The rows of a group lie close to one hidden flat surface of 14 dimensions, which passes through zero. Surfaces can cross.
Known rows, each followed by its group:
[ -4  -8  -8   2  10  -1  -1 -23  -9  -8  -3   6   6  20 -11   1 -12  -3]
J
[-27  -9  -3 -11   7  -7   5 -10   9 -12  16   4  -7  10  -8 -17 -12   6]
Y
[-17  -3 -19 -25   3  -4  -6 -18 -19  -5   7  12  15 -13   8  19   5  11]
Y
[-13 -14  -1  20  35  14 -16 -14 -28  -5  31 -11  -7  12  -7 -20  10  26]
J
[ 18 -19   0  -5   5  18 -15 -14 -24  24  15   8 -13  -7   3  -4   5   3]
Y
[-14 -12 -22   1  24  -1 -28   8 -18   1  -2  -3 -12  41  16 -28  12  -9]
H
[  0  17 -41 -10   5 -17  -1 -17  12 -22   8  11   5   0 -11  22  15  10]
K
[ -6  20 -13   8 -21  -4  25   4   3  -6  -4  -9   4  -5   7 -19 -11 -12]
Y
[ 21   8 -19 -11   7   5  36   2   9  23   6  -1  -6  -1   1  -8 -11  -2]
Y
[ -2  24   3 -17  12 -16 -33   5  24 -20  -3  -3  16  11   2  -1  26   0]
K
[-12   0  -3  -7   6 -18  12  13   3 -10  -5 -25   0  23   2  11  11  -8]
K
[ 14   1   9   7   6  -3 -10  12 -13 -17   3 -10   7  20   1  11  29   8]
H
[ 30  -3 -12 -13 -10  -7   7   5  28  -6   9  23   1 -18   1  14  -4  11]
H
[  6 -25  35   4  13  14   3  10   5   4 -10   4 -14 -15   6   4   2  10]
J
[ 17  29 -12  -6 -14  -8  -1 -10  23  16 -10 -24   4  24  18   0 -26 -16]
H
[ -4  18   5  11   5  13  -3  10 -22  20  -3 -20 -10  -1   2 -15  29  -7]
H
[ -6 -10  11 -17 -29 -10  10   1   8   5  -3  -5  -2 -18   1  38 -23 -11]
K
[ -3  -5  -7  -7 -34  -3   8   6 -20  20 -13  11 -11  20  25 -19   4   0]
J
[ 33   0 -12   1   1  11  -8  16  -7  10   3  19   2   0 -20  17   5 -26]
K
[ -4   3 -24  -8  -4   8   3  -7 -19  24   6   7   4   6  10  -2 -17  -1]
Y
[-23 -23 -11  19  -5 -11  -6   4 -22 -24 -17   0  -9  31   5 -36   9 -20]
K
[  2  -2   4  16  -8   3   6  -4   3   6  -8  -4 -14 -10  -2  -4  -3   0]
K
[-11  10  -7 -31 -15  -7  -2  11   9   4   9  14  10  10   5  11 -17  -8]
Y
[14 -3 45  4 -5 11 13 14 -6  4  0 -3  7 -1 -2 -5  3  8]
H
[ -3   5 -27 -11   1  -7   5  31  39  -9   6  24 -22 -26   3   8  10   6]
J
[-29   1  -2   7  -4   3   4  -4 -19  -3   7  -4  -8   2  -7 -15   7   2]
H
[ 10 -16 -11  10 -12  11  -9  28   3  15   6  17 -18  18  10  22 -37  -8]
K
[ -4 -24  -7  -2  -2  -7  -5  15 -12   6  12  14  -7  17 -16  30   5   7]
K
[ -7  -2 -19   5  -1  -2  16  26   6   1   6  -2 -16 -17   9   3   7   3]
Y
[-16  22 -16 -23   4 -16  16  12  -4  11   5 -18  23   4  -2  19  10   0]
Y
[  1   1  -2   6  16 -11  23   0  41  24  -8  -7  -8  17 -11  -3 -23  14]
J
[ 0 -7 10 -3  8  6 -4  2 -1 17  2  2 -9 11 -7 -2 -9 -4]
J
[ -7  22 -13   9  17  12  -2  21  17  -3  30  18  -1 -32 -42   2   1  -7]
J
[  4 -22  -9 -10  11  -2   4   4  20   2   5  24 -29   1   8  -3   6  25]
J
[-19 -10  29 -10   5   5 -14  -1  -7  11  16  -9   3  10  -4 -10 -14   0]
Y
[-17  10  -4   5   4  -3   5  -1   9  -6  -5   1  10   7   2  -3 -18   9]
Y
[ 18   0  12   2   2   4  14 -22   1   4  -1  -2   5  -6 -12  -5   0   5]
J
[  8 -20 -12 -17  18  -2   1   1 -18  14  21   8   4  17   1  -4  13  20]
K
[ 20  20  -7   6  18  15 -18  -6   7  -6  19   1   3 -23 -11   5   8  -1]
Y
[  6 -24  15  11   6  -6  -2  -1 -14 -27 -11   4  23  18  -9   8   0  -1]
H
[  8 -20  22   4  24  20 -12   1   2 -25 -20  23   5   2  15   4 -21  -3]
K
[ 24   5  14   3 -11   3   0  19 -12  -4  -8  -4  26   8  -2  -7  -2 -30]
H
[ 24  -6 -18  12 -23  -2  17  12   3  -8   7  16  -6  -6  23 -26   5  20]
H
[ 15  -2  32 -33 -19  -8   8  25   1   9   6   7  -1  19  -2   3  30  -2]
J
[ 13  -4  -2  16   8 -13  -6  15  14  -1   1 -15 -15  38   7 -10  18  16]
Y
[  7  -3   2  -9   6 -16   2  -9  14   7 -14 -13   5  14  16 -12  10  14]
K
[ -4   2   9   0   1   8   1  14 -11  -4  16  -2   2 -11  14   4   9  20]
H
[ -2 -17 -21 -17  21 -22   3  -8   7   9 -10  -1   6  16  -5  23   9  10]
K
[  0  -4 -15   2  -6  -2  -6  -5   0   0   1  -6 -12  -3  18 -16  -4  -4]
K
[  0  11  -4  -5  -3  15  25  10 -14  -1 -11  12  12 -13  13   2 -13  -7]
J
[ -4  11   2 -20   5   1   7  -1   5   6   0  -5  19 -13  17  17 -17   8]
J
[ 21   5  -3   7 -12   0 -11   7  -9  14  -1 -13   5   9  19  -1   6   1]
K
[  7  10 -10   2 -21  -8 -28 -11  -2   4   4 -15  -3  -3  12  -5   8  -9]
H
[ -8   4 -17   4  19  -2  25  -6  -3   2   6 -30   1  -4  14 -11  -4  10]
Y
[-14   9   7  -6  -6  -8  10   9  -6   4   0 -22   3  -3  12   1  14   7]
H
[-13  18   0  20 -12   6 -26 -10 -26   2  14 -14   3 -18  -8  16  22  11]
H
[ 16  17  20  -2 -22  -7   1   5  20   4  27   4   5 -13 -22 -13  19  15]
J
[-11  -5  17 -14   2  -9 -30 -14  10 -10   2  -3   6  -3   2  13   0   7]
Y
[  9  20   3   6  -3   8   9   1  -1   4  -1 -21  -9  11  27  -6   1  10]
H
[ -2 -15  -2 -22 -11 -11 -25  19  14  21   0  16 -26  37  -8   9  -3 -24]
J
[ -4   5  -1   2  17  -9   7  11   7   3   4  16   5  33 -25  -3  17  21]
K
[ 29  19 -11  12  -8   4  -8  -8   9  11  -3  11  10  -7   4   9  -2  16]
J
[  7   7 -18   0  10   2   5   7   8   0  15  21  -8 -11 -17  13  20  15]
H
[-19  -2 -27 -13  10  -5  -8   0   9  -2  21   2 -13  12  -2  -6 -17  -9]
Y

New rows, each followed by its group:
[  0 -10 -12 -16 -22 -24  -4 -17  19  26   2   4   4 -27  -7  -9   9  11]
H
[  8  -4   1  -2   9   7 -20 -12  -4   7   4   3   1  -4  -1  -5  -3  -5]
H
[ -2  -5 -27  16 -16 -10   3  -7 -11  14 -10   3  21 -22   6 -14  -6   5]
H
[-27   7 -11  12  19  -2  31   6 -19  -3 -13  -9   3   9 -14   0  14   1]
H
[-7  6 -1 -6  7 -9  8  2 29  6  5 22  2 15 -5  2 -9 35]
Y
[ -5   3 -20 -16  -6 -11  -1 -11  20  20  14  20  -4  11   3 -35  -6  20]
K
[ -4   0   6  12  10   1  -7   3   5 -15   4  -5  -5   7 -18  -8   4 -13]
Y
[  8  -4  -2  -4  29   6  -2  -2   6   6 -10  11  12   2 -12  20 -17  -5]
H
[  5  -5   8  18  10  -5   3 -15  15 -21  -9  -8  -8   6  -8 -14   6   4]
Y
[ 13 -21 -12 -14  25  -3  23 -23  14  -4  -7  -8 -16  -8   1   4  -3  -3]
Y
[ 11 -19  -6 -23   3   6  23  -6 -12 -12   5  13   1  -8   0 -14  -6 -25]
K
[  9   6  -7  -8  10   4 -21  10   1  35   0  -1  28 -16  18  10 -18   7]
H
[ -2   4 -16  -6  -2 -18   8   2  10  -2 -14  -1  20 -25 -19  33   7 -12]
H
[ -4 -17 -14   7   5  -5   5 -11  -5  -4 -21   6  11  -6  -3  -5 -14 -14]
H
[ 15  -4   2 -11 -10  -7  -6   7  11   5  -3   3   5 -20   2   5   7  -8]
H
[ -1 -20  14   7  -7  -4  13 -13 -20   4 -25  -6  13  -5  -6   4   3  -7]
K
[-30   6  19  14 -21   6 -22  26 -16 -16   3  -4  -8   9  -1   9   0 -17]
H
[ 24   9  -3  -6  13  20  10   1  17   6  -1  16  -3 -11   5  -5 -29 -13]
K
[-17   5   7 -23 -17 -23  -8  21  34   8  -3  -1  12   0  -4  36 -23  -9]
H
[ 16 -22   9   5   3  10   3   8  -8 -10  -6  12   6 -13  15  -9  -3   3]
H
[  1   4  -2 -14   9   0  22 -10  -3   2  -8 -10  10  -3   3 -29  -2 -21]
K
[ 22  20  28  17   2  24 -13  -6 -10   3  -4 -16  -2  12   5   5  -4  -8]
H
[  6  -5   9  14 -14  10 -17 -10   4 -18  -8   1 -14   2  15   8 -22  -7]
H
[-12   1   1   8   2 -13 -18 -10  13  18   5 -16   5  -5  11   5   4  46]
J
[-23   9 -14   0  -8 -13  -2  18 -12  17  -9 -24   7  -8  11  -3  21  -3]
H
[  6 -13 -12 -26  23 -11  22  10  10  -1 -12   2  10 -10  -1   6  14 -11]
H
[-28  18   6   4  14   6  11  10  -5  -5  18 -13   8  12   2  13 -13  24]
K
[ -1   1 -12  -4   2  -6   0  -6  -1 -29  16  -3   0   1 -12  -7  10 -15]
J
[ 34  17  17  -1 -18   4  49  11 -11  21  -4  -3  12   1 -10 -15  23   2]
Y
[  2  12  -5 -13  13 -15  15   1   3  12   9  -6  16  18 -27   0  24   7]
H
[ -6  10 -14  20  17  10  19  10  -7  11 -10   2  -1  16  -1  -3  -4  12]
H
[ 26   9 -20  -8  18  10  -8  13 -10  12  -2 -14  10   2   7  15  -6 -36]
K
[ 14   4   9   4  11  15 -10  -7  -7  -3  -3  11   8  22 -16  -4 -18 -24]
Y
[ 17 -10   9  16   2   4  10   7 -16  -8 -11   3   0   8 -13  -2  20  -8]
K
[-48 -12   5   9   3  -2   6   6  -6 -29  -4 -31  -1 -14  37 -12 -30   0]
Y
[  6   8   6  -8   3   3   8  -8  21   1   6  34   4  -3 -20  -3  -2  24]
K
[-41  -1 -12 -22   9  -7  -9 -11 -21   3  13  -5  21   3   6 -16 -11  -2]
K
[-23 -13  17  -5  -3  -2 -13 -11 -13 -18  12  -6  -1   9   4  -4  -6   4]
H
[ 18 -11 -14   2   1   7  -5  -3  -3  27  -1  19  -4   4  -1 -14  -9  -4]
K
[ 16  -1 -30   9  17   5 -14  -8  14  12   6  23 -15   6   0 -10   3  21]
K
[  7 -28  17 -17  -6 -18  11   4  22  -8 -22   0 -19   8  12   8   8  -2]
J
[-14  -1   2  -6 -16  -8   3  43  -3  -9  -2  -3   0 -23  20  26  19   5]
Y
[  0   0  21  -5  -8   1  -9  -2  27  15   7  15  -8  -9   3  -1 -11  30]
K
[ 10  -9  13  -6  -3   9   8   9  -6  -3 -20  20   7 -13   7  23  -6  -3]
Y
[-13 -14  10  -4  -7  -1  -7  24 -17  27  24 -15 -15  13   1 -14  13   2]
Y
[  8  -1 -32  14  -8  -7  -3   5 -22   1  -3  -6 -14   9 -25  -3  34 -36]
Y
[ 24   5   7   4   3  10  28  -3  14 -16  -8   3 -18  -5   5   7   0   2]
H
[  5  10  13 -12  13   3   8   2  25 -10  -6  -7   2 -12   8  17 -13  -4]
K
[ 12   3 -11  26   1   7 -30 -17 -11  16   0   9  12 -14 -15  12   5  15]
H
[  1  -1 -12  -4  -2   4   8  -5 -11  -2  20   5  13   2  20 -20 -17  21]
H
[-12  -5  -1  -3   7   7 -17   2 -16 -23   5  -4   1  -5  17  -4  -3 -12]
K
[  1  19 -10  -1 -24  -7 -20  -9  21   2  -3  -3   9 -26   3  13 -23 -18]
J
[ 10 -17   3  15  -2   9   6  -4  -3  10 -15   9 -12  -2  11  -3 -10   9]
Y
[-17   7  15 -16  -2  -9  12  -2  -4 -27  17  -7   9   6 -22  18   9  -4]
H
[ 18 -14 -10  10  13  30 -11   2 -15  -8   1  43 -15  -5   3   2  -6   3]
J
